The first 9 rows are patterns. Each new row is the sum of 3 different patterns, raised or lowered, with some noise. Before adding, each is slid sideways (what falls off one end comes back at the other) and multiplied by a number that may be negative. Names go in the order of the patterns.
Some rows, each with the names of its patterns after it:
[-0.73  1.32  0.70  0.33 -2.76 -0.63 -1.05  1.87  1.51 -1.39 -1.81  0.38
  1.40  0.66 -1.40  1.08 -1.20 -0.53  0.50 -2.24  0.08 -1.28 -1.40 -1.43
 -1.96 -1.99  1.70 -0.67 -1.25  0.01 -0.58  0.92 -0.09  1.81  1.53 -1.71
  1.70  1.18  1.18 -1.04 -1.94]
melan
[-0.84 -0.64  0.18 -2.73 -2.02  1.90 -1.67 -0.58  1.47 -0.81 -0.12  0.48
 -1.98  0.90  0.39 -0.38  1.42 -1.44  0.24 -0.17 -2.44  2.17 -3.19 -0.19
 -0.31  2.55 -0.60 -1.00 -0.57 -0.77 -0.83  0.06  0.28 -0.88 -1.12 -0.98
  0.10  0.03  0.59 -1.36 -1.07]
vuso
[ 1.54  0.44  1.82 -0.95 -0.60  0.59 -0.21 -0.36 -0.96  0.72  0.00 -0.44
 -0.44 -0.37  0.20 -0.50 -2.26  0.84  0.16  0.56 -1.79 -0.08 -0.88 -1.74
  0.65 -0.85 -0.40 -1.60  1.86 -1.27 -1.86 -0.82  1.01  0.71 -0.77 -1.78
 -0.31  0.28 -0.67 -1.02 -0.72]
padop
[-0.82  0.10 -1.91 -1.64 -0.55  1.21  0.11  0.04  0.15  0.67 -0.30 -1.76
 -1.95 -0.93  0.84 -1.03 -1.03  0.26  0.76  0.18  0.55 -0.90  1.22 -0.03
 -1.69  0.09 -0.55  1.35  0.73  1.25 -1.26  0.74 -0.44 -1.70  0.79  0.56
  2.26 -0.31 -0.96  0.67 -0.31]
loto
[ 0.95 -0.54 -1.59  1.14  2.51  2.66 -0.15  0.09  1.28 -0.71 -0.94  1.86
  0.03 -1.19  0.09  1.50  0.37 -0.42  1.03  0.39 -0.34 -1.53  0.25  1.86
 -2.43 -1.75 -0.08 -2.97 -0.66 -0.58  0.43  0.19  0.52  0.86  3.51  1.82
  0.31 -0.21 -0.15 -0.99  0.47]
Rida
[-1.43 -2.77  1.74  0.35  1.23  0.02 -0.90  1.22 -0.61 -0.27 -1.53 -0.02
 -0.80  0.25  1.70  0.99  0.11  1.85 -0.23  1.93  0.24  1.16 -1.36  2.37
  2.23  0.06 -0.93  0.54  0.61  0.90 -1.57 -1.30  1.82  1.12  1.13 -0.90
  0.06  0.53 -0.64 -1.03 -0.95]
Laru
[-0.11 -1.70 -1.99 -0.76 -0.25  2.91 -1.32 -0.98  1.74  0.56  2.41 -2.44
  0.09 -0.90  0.70  0.46 -0.41 -1.50 -1.94 -1.84 -0.64  2.01 -2.08  1.00
 -0.88  1.07 -1.46  0.02 -2.28  0.67  2.73 -0.28  0.91  3.39 -1.56  3.15
 -1.36 -1.59  0.83  1.15 -0.03]
Zubu
[-1.66  2.60 -1.02 -1.98  1.44  0.54 -2.84 -0.51  0.18  3.40 -0.93  1.98
 -0.26  0.69 -1.13 -3.53  0.32  2.35 -1.03 -1.10 -0.12 -0.27  0.34 -0.22
 -0.10  0.57 -0.28  0.00  0.07 -0.36 -2.11 -0.30 -1.92  0.70 -1.24  0.30
 -0.81  1.22 -0.15  0.38 -2.75]
rulim
[-1.41  0.12  0.31 -1.71 -1.15  1.99  1.08  0.19  0.63 -0.68  0.43  0.40
  0.76  0.17  0.58  1.63  0.36  0.11  0.50 -0.53  0.59 -0.93  1.22  0.75
 -0.31  1.82  0.72  0.18 -3.05 -0.47  0.67  0.65  1.36 -2.34 -0.81  0.42
  0.00 -1.44  1.29  0.89  1.91]
Fov

New rows, each followed by the names of its patterns:
[ 1.58 -1.33  0.24  4.04  1.09  0.22  0.67  5.02  1.09  0.87  0.09  1.55
 -1.58 -3.71  3.36  4.80  1.48 -1.10  2.86  3.92  1.28  3.81  0.74  2.35
  0.21  1.45  2.39  1.09 -3.34  0.93 -0.46  3.70  0.73  3.52 -0.69  3.34
  3.61  3.33 -2.37 -1.65  1.34]
Rida Laru rulim
[-0.34  3.42  4.90 -1.58  3.75  0.93 -0.99  1.39  1.76  1.76  0.74 -2.49
  0.28  1.94 -1.64 -0.52 -1.07 -2.29  2.07  1.59  1.38 -2.11  1.45  0.54
  3.05  3.44  1.11  0.34 -2.34 -1.81  0.47  1.99 -2.68  1.65  1.48  3.85
  1.89 -0.10 -1.16  2.56  3.03]
Rida Zubu Fov
[ 1.99 -1.93 -1.12 -1.63 -2.60 -1.98  1.07 -0.27  1.05 -0.48  0.01 -1.11
 -0.45 -2.30 -0.56  1.18  0.75 -0.32  0.08 -0.13 -4.27 -0.09 -0.65  2.27
 -0.12  1.00  0.99  1.94  0.06 -5.17 -1.54  1.53 -0.53  0.01 -3.24 -1.28
  1.27  0.63 -1.25  0.48  0.97]
loto rulim Fov
[-0.31 -0.94 -3.32 -1.45 -2.37 -3.08 -2.96 -5.05 -4.68 -1.47 -2.94  0.65
 -3.44 -2.67 -2.56 -2.49 -0.75 -4.41 -3.35 -3.23  0.52  1.72 -1.21 -1.78
 -2.55 -1.24  1.18 -0.99 -1.16 -2.89 -1.21  0.23 -4.07 -0.82 -1.20 -1.90
  1.60 -2.44 -3.94 -0.25 -0.22]
melan Laru Fov
[ 0.99  1.46  0.06  0.65  1.17  0.18 -2.59 -0.82 -1.00  3.77 -2.08 -0.11
  3.73 -0.33  2.54 -2.59  0.31 -3.08  2.25  0.83  0.57 -0.36 -2.48 -1.27
 -1.21  1.61 -0.85  0.37  0.38  1.71 -2.31  1.25 -1.46  1.38  0.91 -0.78
  0.59  2.14 -1.04  1.69  0.45]
padop loto Zubu
[-1.37  1.54 -1.74  2.84 -1.64  2.47 -1.04  3.16 -0.31  2.03  1.49  0.01
 -2.04  1.37  3.75  1.05  0.97  0.80  1.44 -1.04  2.16  1.82  3.79  2.20
  2.07  2.65  3.08 -1.93  0.35  0.46  2.15  1.40 -0.02  2.02  2.80  0.35
 -2.42  0.51  0.66  2.13  1.82]
vuso rulim Fov
[-2.09  0.07  2.59  0.76 -0.42  1.18 -2.34  0.36  0.45 -1.64 -0.20  1.02
 -2.59  2.73  0.13  0.82 -0.58 -3.03 -1.13  1.46 -1.23  0.31 -2.16  2.28
  4.88 -2.06  1.65 -0.77  1.87 -2.81 -0.61  2.57  1.44  0.80  2.02  3.38
 -1.75  0.07  0.49  1.16  0.46]
vuso Rida Laru
[ 0.74  1.15 -0.19  0.54 -2.49  0.20 -0.88  0.39 -2.16  1.21 -1.54  1.40
  3.56 -1.49 -2.51 -0.37 -0.37 -1.20 -1.76 -1.35  2.22  0.74 -0.61 -0.53
  0.19  1.10 -0.18  1.77  0.89 -0.36  1.04  0.53  0.33  0.81 -2.29 -0.12
 -0.49  1.66  0.33 -2.74 -0.35]
melan loto rulim
[-2.19  0.32 -1.78 -3.79 -1.90 -1.82 -0.67 -0.82  0.84 -1.59 -0.24 -0.08
 -0.96  1.86  1.13 -2.27  2.30 -2.31 -0.39 -1.98  0.51 -0.54 -0.51 -4.78
 -5.46 -1.39 -1.32 -6.54 -0.50 -2.17 -1.79  0.63  0.97 -3.39 -2.57 -1.90
 -0.97  1.93 -0.55 -0.37 -1.46]
vuso Rida Zubu
[-0.73  2.89  6.55  0.75 -0.91  2.92  3.46  6.11 -0.82  1.00  0.40  4.15
  3.36  0.17 -0.07 -2.54  2.76  3.02  0.80  1.04  3.04 -0.02  2.38 -0.03
  1.19  1.31  1.48  3.20  1.90  3.06  4.82 -0.47  3.75  3.84 -2.13  5.73
  4.15  0.81 -0.28  0.58  1.85]
vuso padop Zubu
[-0.91  0.75  0.51  0.12 -2.53 -0.66  2.11  1.09  0.92 -0.11 -0.20  2.13
  2.60 -1.88 -1.93  0.72  1.41 -0.18 -1.90  0.89  1.43  1.04  2.14  0.29
  0.12  1.25 -0.42  1.73  0.21  1.36  1.62  1.31 -0.49  0.48 -0.08 -0.87
  1.26  0.67  3.07  0.43  0.50]
padop loto Fov
[-0.87 -1.78 -1.49 -0.53 -0.85  0.52 -1.53  0.72 -1.52 -1.07 -1.15  0.89
 -2.75  1.74  2.70 -1.37 -2.46  1.47 -0.47  0.68  0.01 -2.95 -0.61 -0.34
 -1.29 -1.77  0.10 -1.38  0.10 -1.88  1.96 -1.11 -4.03 -0.92  0.14  2.36
 -1.96 -0.62 -2.07  0.23  0.33]
padop Zubu Fov
[-2.78  0.47 -1.68 -1.17  1.53  2.19 -0.54 -1.30 -0.69 -0.07  2.24  1.51
  1.10  0.76  1.47  0.13 -0.04 -3.04  1.23 -1.04 -0.67 -0.35  0.09  0.27
 -0.85 -0.47 -2.22  1.65  1.27 -0.53 -2.39 -1.07 -1.53  0.51 -1.21  0.27
 -0.63 -0.75  0.41  0.53 -2.23]
melan loto Fov
[-0.27  4.12 -0.56  1.07 -0.27 -3.44 -1.11  0.28  0.34 -0.81  0.68 -1.32
 -0.29  0.30  1.35 -1.36 -1.11  4.64  1.63  0.68  0.25  2.65  1.10  1.14
 -1.26  1.07  0.58 -1.94 -0.51 -2.61  3.48 -1.31  4.50  0.06  1.43 -2.43
 -0.38  0.65  2.49  4.22  1.19]
melan loto Zubu
[ 2.61  0.41  2.94  0.12  1.92 -0.91  1.20 -0.25  2.16 -1.34 -0.74  0.83
 -2.78  1.95 -2.35 -2.32  1.34 -1.97  0.34  1.02 -3.86 -4.35  3.73 -0.34
  0.95  3.01  0.60 -1.06 -3.10  1.25  2.51 -2.09  0.61 -1.82  4.20 -0.03
 -1.94  1.31  1.47  1.21  0.77]
Laru Zubu rulim
[-0.02 -0.13  1.84  1.94 -0.69  0.55  3.33  2.53  4.16  3.36  2.23  3.56
  0.24  0.68  1.54  1.36  0.31  1.81  3.10  3.22  4.16  0.59  0.59  3.46
  1.94  1.52  2.25  3.00  0.41  0.61  3.68  0.86  1.55  0.57  4.13  1.17
 -0.96  2.74  4.11  0.76 -2.59]
padop Rida Fov
[ 0.11 -3.01 -3.68 -3.07  0.25 -2.41 -2.55 -4.76 -1.20 -0.42 -2.19 -3.03
 -2.15 -2.93 -2.15  0.74 -4.43 -1.00 -2.71 -0.77 -3.16 -1.70 -2.85 -0.74
 -0.26 -3.67 -2.19  1.00 -4.90 -1.46 -3.45 -3.01 -1.44 -1.82 -3.57 -4.46
 -5.01 -2.05 -3.66 -2.92 -1.87]
padop Laru Zubu
[-1.56 -1.46  0.15  4.22 -0.28 -0.30  0.32  0.20  0.62 -0.86  1.97 -1.44
 -1.25  2.92  3.38  1.32 -0.63 -0.72 -0.63 -0.16 -0.28  0.39 -1.47 -1.38
 -1.68  2.49  2.47  0.08 -1.22 -0.53  2.30  0.75 -1.68 -0.11 -2.06  2.53
  0.65 -0.41  0.65 -0.23 -0.80]
melan vuso loto
[ 0.65 -1.09  0.07 -1.74 -1.07 -1.57  1.01 -2.10  0.36  1.46  2.17 -0.40
 -0.57  0.51  0.66 -0.77  3.99  1.54  0.18 -2.51 -1.22  3.24  2.43  1.71
 -1.09  1.73  1.66 -4.73  1.07  2.80 -1.31  2.10  0.06  1.16  1.52  1.56
  1.81  1.71 -1.57  1.13  1.29]
melan rulim Fov
[ 5.37  0.21  0.05 -3.06  1.34  1.47 -2.01 -0.18  3.43 -1.20  0.87  2.08
 -1.00 -0.31 -0.92 -0.83 -0.43 -1.89 -0.92  3.11  1.27 -1.25 -0.46 -0.39
  2.29 -0.85  1.40  0.86 -0.59  2.27  0.53 -0.47  0.00  0.58 -0.47 -1.01
  1.17 -0.10 -2.45 -1.07  0.01]
melan loto rulim
[5.12 5.07 3.15 4.62 5.52 5.03 1.85 2.31 3.17 2.88 4.54 3.33 4.58 1.42
 1.35 4.65 3.79 2.36 1.38 3.06 4.95 5.75 2.80 1.80 4.73 5.02 2.87 5.48
 1.69 0.80 5.62 4.48 2.11 2.21 1.92 6.45 2.11 3.41 6.91 2.49 7.38]
melan vuso Rida
[-0.66  2.40 -1.33  5.32  1.87  0.70 -1.60  0.82  0.67  3.33  5.00 -1.18
  0.52 -0.56  4.00  0.52 -0.69  3.99  2.62  2.35  4.21  3.08 -0.47 -0.55
  3.54  3.38  2.70  0.49 -0.33 -0.38  3.87  1.38  3.32  0.52  3.52  2.10
  5.01  0.22 -4.10 -0.21 -0.25]
Rida Zubu Fov
[ 4.31  0.09  2.98  5.50 -1.98  2.82 -2.82 -0.58  0.77  1.05  1.07  1.78
 -1.10 -0.30  1.19  1.73  2.45  0.54  0.42  2.50  0.34  5.04  1.19  0.77
 -1.96  3.85  3.05  1.26  0.86 -1.22  0.78  0.77  3.34 -2.01  1.19 -2.27
  0.23 -1.32  0.52 -2.02  0.58]
Rida Laru Zubu
[ 3.36  1.74  4.34  5.03  2.66  2.45  2.58  2.19  2.19  4.47  2.58  2.33
  3.84  3.05  3.31  2.46  4.36  3.41  2.74  0.86  4.52  0.31  2.71  2.30
  3.86  2.50  3.23  3.26  7.77  4.61 -0.31  3.30  3.39  0.69  1.35  6.03
  2.09  2.00 -1.27  4.01  2.71]
Rida Laru rulim
[-0.52 -0.77  3.28  0.74  1.40 -0.56  0.60 -0.25 -1.35  3.02  2.92  2.02
  3.06  0.31  2.30  1.92  2.04  4.07  2.31 -2.01  0.82  3.41  1.33  1.30
  0.49  0.67  0.03 -0.85  1.13  0.83 -1.85 -2.83  2.01  0.53  0.43  0.04
 -0.59 -0.07  3.74  0.66  4.59]
melan vuso Rida
[ 3.60 -0.57  4.61  0.26  1.32 -1.03  0.67  1.07  0.48 -1.13  2.62 -0.21
  0.83  0.88  1.43  0.94 -2.00  0.73 -1.46  2.28 -0.48  3.28  1.26 -1.78
  1.74  1.59 -0.04  1.89 -0.97 -0.68  2.24  0.03  0.75  2.75  1.75 -0.15
  2.52 -1.46  1.11  0.40  0.95]
vuso padop loto
[-0.18 -0.70 -1.02  0.79  2.55  0.87  0.24  0.23  0.07  0.52  1.15 -0.76
 -1.56  0.54  2.28  1.29 -1.14  1.79  0.88 -0.44  0.64  2.53  1.96 -1.75
 -2.21  0.69 -1.39 -1.50  0.37 -0.45  0.27  0.30  2.10  2.58  0.46  0.02
  0.51 -1.07 -1.42 -1.87  0.18]
loto Rida Laru
[-0.06  0.43  0.23 -0.30 -1.83 -0.58  1.71 -1.43 -2.26  4.19  2.14 -4.11
  0.91  0.95  1.59 -1.23  0.68 -1.21  2.65 -2.35 -3.93  0.74  1.26  0.23
 -0.91 -0.57  2.45 -1.59  1.41  0.06  0.40 -1.52  0.87  1.55 -0.62 -0.85
  0.01 -2.85  0.71 -0.12  2.45]
vuso loto rulim
[-1.31 -3.69  0.98  0.39 -1.39 -2.37 -1.52  0.98 -2.27 -3.29  0.82 -0.32
 -3.69 -2.51 -0.84 -0.30 -0.73  0.70 -1.84 -2.34 -1.99 -1.53 -1.27 -3.83
 -1.88 -1.55 -3.28 -2.27 -1.30 -1.44 -1.80 -2.22 -1.09  0.92  0.33 -0.49
 -1.15 -2.26 -3.40 -1.19  0.22]
padop Rida Fov
[-1.90  2.25  1.48 -0.85  0.62  2.62 -0.61 -1.14 -1.05  1.06  1.04 -0.47
  1.00  2.01 -2.23 -0.31  2.16 -1.19  0.94 -0.24  1.42 -3.04  0.85  1.34
  3.02 -0.81 -4.12  4.60  1.78 -0.85  3.65  2.55 -0.45  1.14 -0.38  2.83
 -0.72 -2.44 -2.24  2.26  0.69]
Rida rulim Fov
[ 0.17 -0.67  0.46 -0.36  1.91 -0.93 -2.08 -1.42  2.02  2.28 -0.35 -2.56
 -2.16 -1.55  4.49  1.99  0.99 -2.34 -2.41  2.07  2.06 -2.76 -3.99  1.75
 -0.34 -0.98  4.39  1.04 -0.08  4.51 -1.65  3.97  2.47  2.36  2.81  2.60
  0.58  1.12 -1.30  3.01 -1.63]
melan vuso Laru
[-0.49 -3.72 -3.62  1.14 -1.32 -0.72  1.01 -2.38 -2.77 -2.26  0.13 -2.40
 -2.92 -0.24  0.92  0.76 -0.88 -4.20 -0.34 -1.42 -1.08 -2.37 -2.61  0.45
  0.19 -1.59 -5.28 -0.89 -0.82 -0.60 -1.92 -5.36 -3.30 -0.11 -2.77 -2.99
  1.05 -1.63 -0.68 -6.60 -0.77]
padop loto Fov
[-1.85 -3.65 -1.77 -0.81  1.11 -2.85 -2.34 -0.53 -2.57 -2.31 -2.97 -0.31
 -2.67 -1.01  0.86  4.23  0.67  0.14 -1.78 -0.50  0.37  0.81 -1.56  0.52
  0.79 -0.99 -0.58 -0.10  0.38 -0.26 -1.39 -1.16  0.71 -0.27 -0.87 -2.50
 -1.32  0.90 -1.39 -2.23 -1.47]
Rida Laru Fov
[-2.97 -2.59  0.85 -0.69 -0.15  0.97 -0.06  1.11 -0.28  2.09  0.49 -1.70
  1.04  0.73  2.54 -2.92 -1.92  0.28  1.69 -0.62 -0.50 -2.81 -1.60 -1.21
  0.40  1.90  0.56 -2.82 -0.80 -0.64  1.02 -0.79 -0.90 -1.71 -1.46  0.51
 -0.82  0.48 -1.36 -2.61 -1.43]
melan padop loto
[ 2.83  1.80 -1.03 -0.55 -0.33  2.14  1.99 -0.59  2.01  3.21  2.16  0.59
  0.83 -2.33 -0.38  1.54  0.61  1.47 -0.68  2.13  0.40 -0.73 -1.08  0.76
  1.17 -1.11 -1.41  2.00 -1.09  0.70  0.03 -1.74  0.38  2.17 -0.15 -0.51
 -0.14  2.61 -0.05  3.74 -0.23]
loto Laru Fov
[-0.94 -0.30  0.03  0.99  0.76 -0.24  0.68 -0.91 -2.32 -0.47 -2.17  1.64
 -0.68 -2.00  2.08  0.32  0.93  1.54  1.61  2.55  2.65 -3.65  1.29  0.01
  1.44  0.00  0.17 -1.49  0.81 -0.75 -2.00 -0.31  0.54 -0.37  0.02  2.56
  1.38 -1.76 -3.91  0.19 -0.96]
melan loto rulim
[ 2.33  1.73 -1.52  0.31  0.15  0.36  2.68 -0.02  1.41  2.51  2.27  0.49
 -0.40  1.82  3.14  1.59  2.69  0.12 -0.66  2.69 -0.33  0.17  1.25  0.01
  3.03 -0.06  1.93  1.93 -1.45  3.38  0.44  1.14 -0.26  2.39  0.42  2.51
  0.88  2.42 -0.12  0.24  0.12]
vuso loto Zubu
[-1.81 -1.02  0.03 -0.65 -3.54 -3.24 -1.25 -0.53 -1.41 -3.91 -1.80 -3.06
 -2.38 -1.19  0.75 -2.35  1.08 -1.84 -0.53  0.24 -2.72 -3.19  0.93 -2.43
 -1.69 -0.51 -3.69 -1.58 -1.05  0.48  1.79 -3.13  1.77 -0.67 -2.03 -3.94
 -0.54 -0.59 -2.90 -0.32  0.29]
vuso Rida Fov
[-2.30  0.94 -1.09 -0.11 -3.40  2.64  0.50  0.70  1.99  1.99 -1.47 -3.13
 -1.94  1.59 -0.62 -1.18 -0.44 -0.09  1.27 -1.52 -0.27  0.45  0.16 -1.02
  1.60 -0.36 -1.46 -2.47 -1.30 -2.64 -3.51 -1.64 -1.46  1.49  1.60 -1.51
  1.37 -0.84  2.85  1.48 -0.48]
melan Rida Fov
[-0.34  3.42 -0.46  0.91 -0.38 -1.56 -0.44  0.65 -1.90 -1.14  1.03 -1.12
  0.05  2.17 -0.10  0.70 -0.09  0.90  1.30  0.48 -1.66 -0.62 -1.10  2.31
  1.11 -0.15 -0.53  3.39  0.35 -1.95 -2.21 -0.21  5.86 -0.70 -2.68  2.47
  1.20 -2.29 -1.57 -1.71  0.03]
padop loto rulim
[ 0.33 -0.27  0.57 -1.11 -0.89  2.04 -1.03 -2.08 -1.15  2.03  0.47  0.79
 -1.96 -1.29 -0.71  2.18 -0.23 -0.23 -1.89  0.82  1.18  1.14 -3.47 -0.56
  0.79  0.27 -0.56 -1.81  0.27 -0.18  1.17 -0.83  2.66  2.40  3.64  2.13
  0.49 -1.50 -1.86 -0.04  2.03]
melan Laru Fov
[-0.30  0.61  1.86  1.01 -3.58 -0.99  0.72 -3.11 -1.32 -1.54  0.74 -1.75
 -1.28 -0.81 -2.48 -2.83  1.36 -1.35 -2.52 -1.87 -0.18  1.40 -4.99 -5.10
 -1.28 -3.24 -1.81 -0.34 -1.92  2.61  0.39  1.24  2.74 -0.70 -0.45 -2.26
 -0.68 -0.58 -2.06  0.14 -0.72]
vuso Rida Laru
[ 1.38 -0.21 -2.79 -1.56  1.05 -3.17 -3.39 -2.99 -4.88 -2.04 -2.81 -2.17
 -4.11 -0.34 -3.06  3.52  0.51 -1.77 -4.28 -1.32 -2.72 -0.27 -0.35 -1.28
 -3.39  1.13 -0.13  0.84 -2.51 -3.64 -1.21 -2.71 -4.10 -1.70 -1.19 -4.49
 -3.10 -0.49  0.12 -2.11 -1.39]
melan Rida Zubu
